The rows are grouped in 4 different ways at once. Each group adds its own fixed numbers to the row, and there is some noise. The rows also spread widely along 16 directions, which tell nothing about the answers.
Some rows, each with its group in each grouping after it:
[  7 -27   5  16 -22  -7  23   4 -14  -5  11  15  -9  -1   5  -6   4   6
 -14 -15  -7  13  -1  16 -27  23  31  15] -> dafe z_739 Nos tilid
[ -3   0  22  -3  24  -9   1   3  -3 -12   4   7 -31 -11 -23  -2 -21 -25
  23 -19  -2   8 -17 -24  21  -2  12 -23] -> noba z_439 bur tilid
[-23  -8  10   2  11   3  -2   3  12   4  -1   6  26  -8 -16 -10  29   4
  -1  18  24 -13   6   3  11  16   5   8] -> buba z_439 Nos Tep
[  9  -7  -6  17  -1  26  10  15  -4   1 -24  14  10   4  -2  -6  -6   4
 -21   8   0 -25  12  -9 -11  10  -9   3] -> dafe z_739 bur Vogok
[ 33   3   2   4  14  14   6  -4  17   6  11   9 -12  -4 -15   3  10   9
   6  25   4 -11 -19   2  -8   0   1   6] -> kunop z_755 dopu sur
[ 31   2  14  22   7  -7   5  -7  27  -4 -17  14 -26   2  12 -24   2  -2
   9  12   7  -4  -8  20   9  -4   0 -22] -> noba z_755 dopu kufum
[-10  22  25  15  -5 -15 -15 -13  -6 -16  -1  -8 -13  14  15   2 -25 -39
 -12 -12  -4  -4  -6   8   2  -3 -17 -24] -> buba z_739 dopu sur
[  7 -20  -7  16   5   1   2 -10  -6  32 -18  -8  11  16   1   3  10  11
  -7  -3  12 -20   4 -15 -10  -1  -2  -7] -> kunop z_739 Nos tumu
[ 16  13  17  22 -22   7  11   7  -4 -20   4  28   2   8   6   6  -9   0
 -11   9 -14  -8   2  -8   0 -45  10 -12] -> dafe z_739 Nos kufum
[-28   1   6  -1  11 -12  -3  12  22 -20 -10  -1  15  22  26   0   9  -2
 -16  14   4 -18 -27   5  27 -14 -20  11] -> kunop z_739 Nos tumu
[-26  13 -12  -7  11   4  -5  14  -4  12 -11  -7  14 -40 -11   2  19  -4
   8   9  -2 -19  17 -12  15 -15  -5  17] -> kunop z_739 bur Vogok
[  1  11  -3 -14   2  16   0  -3  -1   6  20 -11  -5 -20 -29   9  -1  -8
  16   7  19  -1   3  -8  -2 -19  16  18] -> kunop z_439 dopu Tep
[  3  -7 -15   1  10   1  -3   2  15   1  -8 -18  17   9   1  -1  10  -1
  -8  -4 -10 -18 -34 -20   3 -14  -1  10] -> dafe z_739 Nos Tep
[-24   2  -1 -18   2  14 -16  15   9 -10  22 -12  -4   5 -18   3 -11  -4
  13  15  25   7   5 -24  13  -2  -2  -7] -> dafe z_739 bur sur
[ 13  -5  14  18   6   1  15  -8 -14   6  -4  14 -16   0  -6  -2  -3 -15
   8  -8  16   6  -9  -5  10  14  22 -10] -> kunop z_439 dopu kufum
[  8   6 -10 -15  30  17 -15   2  15  12 -10 -28   6  14   8  22   4  -3
  -9   9  -9 -20 -29 -31   4 -21 -21   9] -> noba z_755 Nos Vogok
[  1  17  -6   4 -32 -12   0  -3 -20 -22  28  -2 -13 -11 -31  -9 -27 -10
   7  -1  14  -2  12   0 -23   3  -2 -19] -> kunop z_439 bur sur
[  5   9  11  19 -33 -38  18 -14 -18 -21  32  18 -25  11   6   0 -17   0
   1  -1   5  -3   1  23 -11   1  -7 -19] -> kunop z_739 dopu Vogok
[  9 -21 -22   1  -3  -4  12   1   3   0  12 -11  15 -14 -25  -8  18   3
  -1 -14  -5  -6 -40 -11 -19  18  29  26] -> dafe z_755 dopu Tep
[ -5 -12   1  20  11 -27  -3 -15  -3  23 -22  -4  19   2  10  -4  36  -5
   8 -17  -8 -14 -15 -31  21 -14   8 -15] -> dafe z_755 bur tumu
[-23  -7  18  -4  -4  -7  -7 -12  20  -6 -18 -15   8  36  -2  -3 -10  -6
  -3 -29  15  -2   2 -17  15  -5  -5   4] -> dafe z_739 dopu kufum
[-29 -14  21  -4   9   5  10   8  -9  -3 -14   8   0  12  10   4  -5  -5
 -17 -24   0   1  11  -6   3  35  -1  16] -> dafe z_755 Nos Tep
[-29 -18 -10  10  -3 -14  -8  23 -17   6  18 -12  16 -12  11  14   2  -9
 -20  21   1 -13 -23  -2  -6 -22  12  -8] -> buba z_739 bur tilid
[ -1  -8  29  13  12  11   3  -3  17 -18 -20  18  -6  17 -25 -25 -21 -20
   1 -18  19  -7   0 -10  11  31   4 -16] -> dafe z_739 bur tilid
[  5 -14 -12  -2  28  -4  -4   4   3  25  -4 -12  -8 -19 -11   3   7   3
   7  -9 -22 -15 -21 -22  -6   9  -4  -6] -> dafe z_739 bur Tep
[ 10   7  -1  -4   1   6  11 -20  -3  -4  12 -13  10  -8 -26   2  13 -29
   4 -15  17 -17 -24   3   1   2  20  45] -> dafe z_439 bur Tep
[-18   2   9 -13   4 -14  -9  -3  18  -2  30   3  -7  -5  -7  -3  21  12
  19  19  18   5   7   6   6  24 -10  -8] -> dafe z_755 dopu tumu
[-11  -4  22  11   0 -39   1  -3  -9   3   2  18 -14   2   9   0   6  14
   3 -11 -24  -1  13  -8  -1  11 -21 -37] -> buba z_439 bur tumu
[  0 -16  11  19 -18 -14  16   0 -10  -8  15  17   2  -5  14   0  17   1
 -16   0  -6  11 -13  23 -19  26  24   8] -> dafe z_439 dopu Vogok
[  9   3  -5   2  10  12 -15  18  22 -11   1 -11 -12   0  14  -6 -10 -14
   5  18  -3  13 -34 -16  15 -26   9 -21] -> dafe z_739 bur kufum
[ 24 -17  10  12  -9   8  15   7  -3  12  -3  18 -30 -10   1  -4  -4  18
   0  -5 -17   8  25  11 -26   2  10   0] -> dafe z_739 bur sur
[ 11   4 -10   0  14   2  -8  -6   9  24  -4 -12 -17 -11  26  -5  28   4
   6  16   0   2  12  17  -3  27 -19   3] -> dafe z_739 bur tumu
[  2  13  16  13  -2  -4  -1 -17  -8   7 -17  -1   8 -14  -7  -1  13 -23
   2 -18   2   0   2  -8   5  -1  16   4] -> kunop z_439 bur kufum
[-26   2  -7 -11 -12 -11   5  24  -7 -24  16   1  -6 -10  -2   3  -7  -2
   7 -12 -16  13 -13 -26  15 -13  12   2] -> dafe z_739 dopu kufum
[  6 -10   2   2   4  -9  11  -3   5  -1 -19  -9 -16   4  15  -8   0  -3
  -4 -23  -7   5 -11   5  -4  10   2  21] -> kunop z_755 bur Vogok
[  3   5  -2  -5 -11  -4   6  -2   2 -29   6 -14 -25  10 -14 -15 -44 -20
  -6 -18  15  -6 -15  16 -16  15 -11   5] -> kunop z_439 bur Tep
[  5  10  19  12  -2 -12  -3 -13  23   2  -3  11  -3  -9   2 -19  22   4
  12  17   7  -6  20  22   8 -12  -3 -13] -> dafe z_439 Nos Tep
[  2  11  12   1  16 -14   0   2  18  -6 -11  21   0  -1  -5  -6  19  19
   3  -2 -29 -15  -2 -22  10  25 -30 -14] -> dafe z_755 bur kufum

New rows, each followed by its group in each grouping:
[ 19   4 -16 -13  -2  10   6  -8  12  -4  18 -22   0   3 -16   2   3  -3
   4   4   9 -12 -22   0  -8 -23   8  32] -> dafe z_439 Nos Tep
[-12   6  -2  10  -6   4   3   4  -7  -9 -23 -17   3  17  45   1  -8 -23
 -37  -7  -1  -5  -8  23  -6   7 -12  24] -> kunop z_739 Nos Tep
[ -7   4   8  -4   7  27  -4  -1  -6  15  -6  -8  -7  -9   0   4  -6 -10
 -11  11  26  -3  35  17 -17  24  -4  16] -> kunop z_755 Nos tilid
[  0  12  -4   2  -8 -26  12   4  -8 -22  18   9 -26 -19 -14 -14 -12  -6
  13  -7  -9  -4  -6   4   0  10  -9  -9] -> kunop z_739 bur tilid
[ -2   4  -9  -4  -8  -9 -11 -13  18   0  21  -7  18  19 -14  -1  21  21
  -1  23  24 -19  -4  -3 -15  30 -29  -2] -> kunop z_739 bur tumu
[-22  -7  16   9  11  -7 -13  -9  19   7 -13  -3  27  -8 -12 -12  27  -4
 -12   8  18 -17   0  10  -5  38  -3   6] -> kunop z_755 bur tilid
[  6  -4  19   5 -10 -24   8  -3  -2 -10  16  19   4  16  -6  16  13  18
  -1 -12 -27   6 -21 -31  -1  -8   5  -9] -> buba z_439 bur kufum
[ 14  -3   5   6   8 -14  24  -8 -21   3 -13   5 -11  13   7  21  -4  -1
 -13 -35 -33 -26 -17 -15  -4 -12 -11  22] -> noba z_739 Nos Vogok
[-34  -7   5  -1   5 -20   3   9 -13  13  -8   1   7 -14  17  11  35   8
  -1  -6 -12  -4  15  -5  16  -1  -1  17] -> noba z_739 Nos sur
[ 16  -6   3  -4  11   2 -10  -4  36  -9  14  -7   1  -7 -18 -14  16  -2
  16  10   5   4 -37  -6  -1  -3  18   0] -> dafe z_755 bur tumu
[  8  17  24   2  -2  -5   1  -5   3  -8  22  18 -13  -5  -8  11  -1  -1
   7  11  -4  -7   3  -2   2 -17  -2 -10] -> dafe z_755 bur kufum
[ -4 -13  -7 -13   4  30  -1  36  30  -7  -8  -4 -15  -6  -5  -9 -20  18
  -6  24   3  -6  11   5  -5 -31  -3  12] -> dafe z_755 dopu sur
[ -9   1  11  -6  -8 -15 -11 -10  12  -1  17 -10  13  26  23  22  32  11
 -12   3 -13   6 -17  -9  -3   3  -9  17] -> dafe z_739 bur sur
[-13  22  28 -11 -14   5 -13 -15   1 -22  17   3 -11  22 -16  -1  -7  -8
  12  -7  31  24  33 -10   1  37 -11 -13] -> noba z_439 Nos sur
[-17  -4  23  -3  11 -29 -14 -24  16  21   8 -13  10  19  20  25  40   9
  -6   8   0  -8 -14   8   7   0 -15  15] -> kunop z_739 bur sur
[  5  10  -7 -16  -1 -23  -4 -10  16  -9  30 -20 -20  -1  -3   1   6   2
  20   4   2  -2 -21   7   3 -18  -8   8] -> noba z_739 Nos Tep
[ -6   7  14   3  25   1 -20   5  25   5 -12   6  24  -6  -7  11  21  12
 -11  18 -25 -29 -12 -21   0 -10 -23 -14] -> noba z_739 Nos Vogok
[ 19  32 -17   3 -16   3   2  -2   3 -14  20  -7 -10 -17   5  -4   7 -13
  12  24   9   2 -14  10   8 -25   6   9] -> kunop z_739 dopu kufum
[-13   5  16  11  -8 -27   6  -1  -6 -18 -13   7  -3   9  24  -3  -4 -12
 -15 -24 -23 -10  -6   2   4  -2 -13  -2] -> dafe z_755 bur tumu
[  4  25  23   9   2  -3  -2  -9  -3 -20   6  13  -6   4 -28   6 -23 -25
   8 -12   2 -19 -10 -24  12 -15  -5 -22] -> noba z_739 dopu kufum
[ -4  -4  23   2 -12   2 -18 -13  23  -4   8  -4  10  -3 -44 -14  -3  -3
  21 -13  19   9   7 -25  -3 -11  27 -20] -> dafe z_739 bur kufum
[ -9  -5  12  -8  19   3 -24  15  43 -19 -17 -13  17  -3  -4  -6  15  -4
  -7  -4 -27  12 -43 -31   6 -14  12  -3] -> noba z_439 bur tilid
[ 21  26  11  -2  -5 -32   0 -32  11  -9  15  -4 -22 -11 -12 -11  14 -11
  32 -15  -6   7  -8   3   6 -11  -1  -4] -> kunop z_439 bur tumu
[-15   5   7   8  14  16  11  16 -15  -4 -16  14   0 -20 -10  -3  -8 -17
 -11   7   9 -22  11   9   8   5   0  11] -> kunop z_439 Nos sur
[-23  -4   6 -15  10 -24 -10  -8  10   9  29  -9  -3 -21 -19  -1  22   9
  23   6  13   6  -2   1   1  22   5  -3] -> kunop z_755 Nos Tep
[ 11 -13 -11  11  -6   9   4   7  -9  13   4  -4  -8  -4  20  -5  17   4
  -2  13   8  17   5   4 -11  15  18   0] -> dafe z_755 Nos sur
[ 12  -6  23   7  -3   1 -15 -28   7  27   7  -7  -2  10 -15   4  13   0
  17  -2  20  13  22 -19  -6 -10  18 -22] -> dafe z_439 bur tilid
[  6   1  34  13  -2 -10   0 -17  24   2 -14   4   7   1  12  -2  16  -8
 -10  -4 -10 -14  -2  20   0 -35  10  15] -> dafe z_755 bur Tep
[ -9 -18  -9 -10  -5  -4   3   5 -21  18  23 -22 -24 -11   7  17 -13   3
   2   0   9  17   4   7 -21  -9  17   6] -> kunop z_439 Nos Vogok
[ 12  -6  -9 -10  22  -3 -10  -9   6  30   9 -32 -33   0   9  11  -5  -6
  11  11   9  -6  -8   8  -3 -12 -14  -5] -> dafe z_439 bur sur
[ -5   3  17   2   9   7   0   8 -17  11   3  13 -11 -28 -14  10   5  -8
  16  -4  -1   9  13 -25   8  -4  22 -10] -> noba z_755 bur kufum
[ 22 -25 -14  18  -6  -3   8  -8  -7  13   2  -8   5  -6  -4 -13  24  -8
  10 -10   9  13 -29 -13  -9   3  44  -1] -> dafe z_439 bur tumu
[-13  -9   8  14  14   7   7  21 -14  -9 -17   9  -8 -22   1  -8  -8 -32
   4 -15  -3   4 -17 -15  21  -9  31  -8] -> noba z_739 dopu tumu
[ -7  10   4 -10  16   5 -13  -4   5  11  -3 -24 -20   9  32   8  11 -22
  12  10  22  20  -1  -3  28  -6  -3   4] -> noba z_439 bur Tep
[ 11  -1  11  -1   9 -15   0   2  19  -4 -10  -4 -26  -2  21  -1   3   1
   0  -2 -18   5 -17  11   3 -16  -6   0] -> noba z_439 bur kufum
[ 36  21   8   1 -16  28   8  -7  -2 -19   7   4 -23  16 -20   0 -31 -11
   7 -11   7  13   3 -22 -13 -13  11   2] -> kunop z_755 dopu sur
[ -4  12  -9 -11  28   7  -1  10  -6   7  11  -5 -17 -12 -27   9 -20 -12
  17  21  18 -28  -5 -21  22 -23 -17 -13] -> kunop z_439 bur tilid
[  8 -19  14  13 -11  18  29  18 -21 -15   5  27 -27   0   2  -6 -16  -9
  -6  -9  10  17   6  11  -7  19  33  14] -> dafe z_755 bur sur
[-12 -10  -7  10  -9  -3  13   0 -21   3 -32 -15   3   0  23  -9   3 -24
 -15 -39  -2  -5   5   1   1   3  12  31] -> dafe z_755 bur tumu
[-12  -8  29   6   0 -25   1 -19   7  -6 -17  -6  -8  22   6  -6  -2 -15
   8 -41  -1   9  -6 -12  17 -14  12  -3] -> noba z_739 Nos Tep
[ -3 -22   9   0  11   9  16  25 -21  10  18  21 -25   6  13  28 -16  22
 -20  23  -6  -5   1   6 -19  11  -6  -1] -> kunop z_755 Nos sur
[-14 -11  -9  -2 -12 -24   8   0 -20  -7  10 -13  -6  -8   2   2  -1  -8
  -2 -39 -21  10 -21 -10 -11  19  15  11] -> dafe z_739 Nos kufum
[ 22 -10   6  11   1  -3  -1  -5   3  12   7 -10 -13   6  22   7   8  -3
 -10  11  -5   3 -20  15 -16 -10   7   2] -> buba z_755 bur sur
[  0  -4 -17   7  10  -6   9   6  -1  -7   8   0  -6  -3  -4 -13   5 -16
  13   3  15 -12 -30  -6  21   8   7  -2] -> dafe z_739 dopu tumu
[ -2   2  -8 -11  -6 -31  -5  -8  17 -11  28 -21  -5  -1  -2   4   6   5
   4   2 -12  -6 -32   6  -8 -18  -6   5] -> dafe z_439 dopu Vogok
[-23   3 -20  11 -34 -20  -6  10  -2 -20   0 -26  21  -5  27 -11   5 -16
 -25  10  11 -15 -11  29 -12 -29   3  15] -> noba z_755 dopu tumu
[-10  -2   7  10  16  16   4  19   5   8 -20   9  18 -27  10  11  16  -2
 -28  22 -15 -23  -9  14  -6 -13   4  23] -> kunop z_439 dopu Vogok
[-14  12   3  -5  -9 -32  -9  -5   5  -7   9 -10 -10   5  14   2   3   5
   4  -4 -10   1   2  -4   7  -5 -23 -15] -> dafe z_439 bur kufum
[-12 -30   0   8   6  -3   9  12 -21  18  29   3  -9  10  24  17  11   2
  -2  27  26   6 -13  10   7  -3  19  -4] -> buba z_739 Nos tumu
[ -9   1  -9   4  28  12 -22   5  18  23 -22 -11  22 -15 -12 -10  22  -4
  12  12   5 -18  -1 -37  19  -7  -4 -22] -> dafe z_755 dopu tumu
[  8  -2  15  19  -9  12   0  -6   3  -3 -28  12  26  12 -21  -8   3  -2
 -12 -23 -11 -10   6 -39  -9   1   9 -11] -> dafe z_439 bur Tep
[ -9 -14  13  -8  20   9  12   4  -2  22  -6   7 -24  -1  -3   2   9   9
  18   2  25   6  27  -1  19  13   4  16] -> kunop z_755 bur sur
[-10   9   6  -3  -6 -11   4  12  -6   0  11  10  -6 -15 -12  13  -5  13
   5  12  -8 -13  11 -13   4 -38  -7  -9] -> kunop z_439 bur kufum
[ -8  -8 -14  -9   2   5   4  22  27 -34 -12 -12   2  19 -16 -20 -25   0
 -11 -12  -4 -13 -27 -17   4  -4 -12  11] -> buba z_739 dopu tilid
[ -5   5   2   4  -5   2  -4  -4  19 -28 -15  -8  11  19  -7 -27  11 -15
   6  -6  28   8 -13  -8  20  12   8   6] -> noba z_439 Nos sur
[ -4 -11   0   5  17 -16  15  11 -14  17   2   6 -19 -39  12   7  15  -4
   1  10 -10 -18  -4  26   1  -9   7  18] -> noba z_755 bur Vogok
[-28   9   8  -4  14 -18 -18  -7  11   7   4  -7  10 -37 -29 -12  21  -9
  26  -7   0  -6   8 -15  17   6   4 -16] -> dafe z_739 Nos kufum
[  5 -13 -10  -4  10 -12   4   3   5  -3  12 -12 -19  11  17  -1   4  -3
   8  -2   2  18 -38  -6  13   8  10  -4] -> dafe z_439 Nos kufum
[-38   7  11  -8  10  -1   3  20 -19 -11 -12  -3   8 -13  10  16  -6 -25
 -22 -15 -18 -20  -2  -5  10 -15  -9  25] -> buba z_439 bur tumu
[-27 -25  -3 -12   6   3   4  21  -7  -3  -7 -11 -10   7  -2   3 -19   3
 -17 -22  -2   4  -7  -9 -14  40  -6  15] -> kunop z_739 bur sur
[ 24 -14  -1  15 -13  18  16   1   0   0   0  15   3   4 -17  -7   4  11
  -8  -1   4  -5   4  -6 -24  19  13   9] -> dafe z_739 bur Vogok
[ -9 -27   2  19   2  -5   5   7   0  11  -7   5  17  -9  -1  -5  18  -3
  -7   2   5  -9 -16  -2   1  -2  27   3] -> dafe z_739 bur Vogok
[-16 -12 -21   2   9  -7  21  20 -18   2 -12  12   6  -8 -12  -6  19  14
   0 -13 -12 -17  -1 -24  13  36 -11  15] -> buba z_739 dopu sur
[ -4  14 -11 -22  -1 -19  -7   5  -7  -3  46  -5 -23  -8 -18  16   4  16
  32  12  -4  14  -7 -37   8  -8  -9 -17] -> kunop z_755 bur sur
[ 12 -15  11  18 -13 -13   6   2  12   0  -8   7  10  11  23  -4  29  11
  -4   1 -11  14 -21  -7   7 -29  28   2] -> buba z_755 bur kufum
[-21  -6  28   0  14 -20 -14  -7   6  11 -18  -6  -5  13  11   9   2  -4
   2 -25 -20   1   4 -29  16 -20  -7 -18] -> dafe z_755 bur sur
[ 15  -2   4   5  -3  15  -8  -6   8  26   1 -15  -1 -16   8  10   8  -1
  -8  21   7 -10   8  23 -26 -33  10  15] -> kunop z_739 bur tumu
[-10  -4  11   5  14   7  15  14   1 -17 -24  13  -2 -12 -24 -15 -14 -18
  -3 -21   1 -27  -6  -5  12   6   0  16] -> noba z_739 bur Tep
[ -5 -11   2   5  -8   9   7  19   0 -19 -19   4   2 -17 -12 -15  -4  -9
 -13 -25 -14   5  -2  -7 -15  18  19  17] -> noba z_739 bur tilid
[ 15 -13   0  26  -3  16   3   0  -4  20 -15   2   8  -3   3 -11   9  -1
 -11  10  11  -7  13   5 -17   5  14  -9] -> buba z_739 Nos Tep
[-13 -15  21  10   2  -9  -8  13 -10  15  12   8  -1 -24  -2  22  -6   4
 -12   2 -30   3 -10 -13 -24 -19  19 -23] -> kunop z_739 bur Tep
[ 17   1  -2   6 -15 -24  -4  -5  14 -14   2 -12 -16  29  28  -4 -12   7
 -13 -10 -26   4 -24  -6 -17  -8 -20 -17] -> dafe z_755 bur Tep
[-17 -10   4  -7  24  14  -4   3 -22  28  21 -10  -5 -11  -8  29   1 -22
   1   9  21 -11  -5 -10   5   6  12  10] -> dafe z_739 bur tilid
[ 15  -1   2  -1   7   3   6  -5   4  -5  16   7 -31  14   4 -12   0  -2
  23   0  16  21  -2  -8  10  31   1 -17] -> dafe z_739 Nos tumu
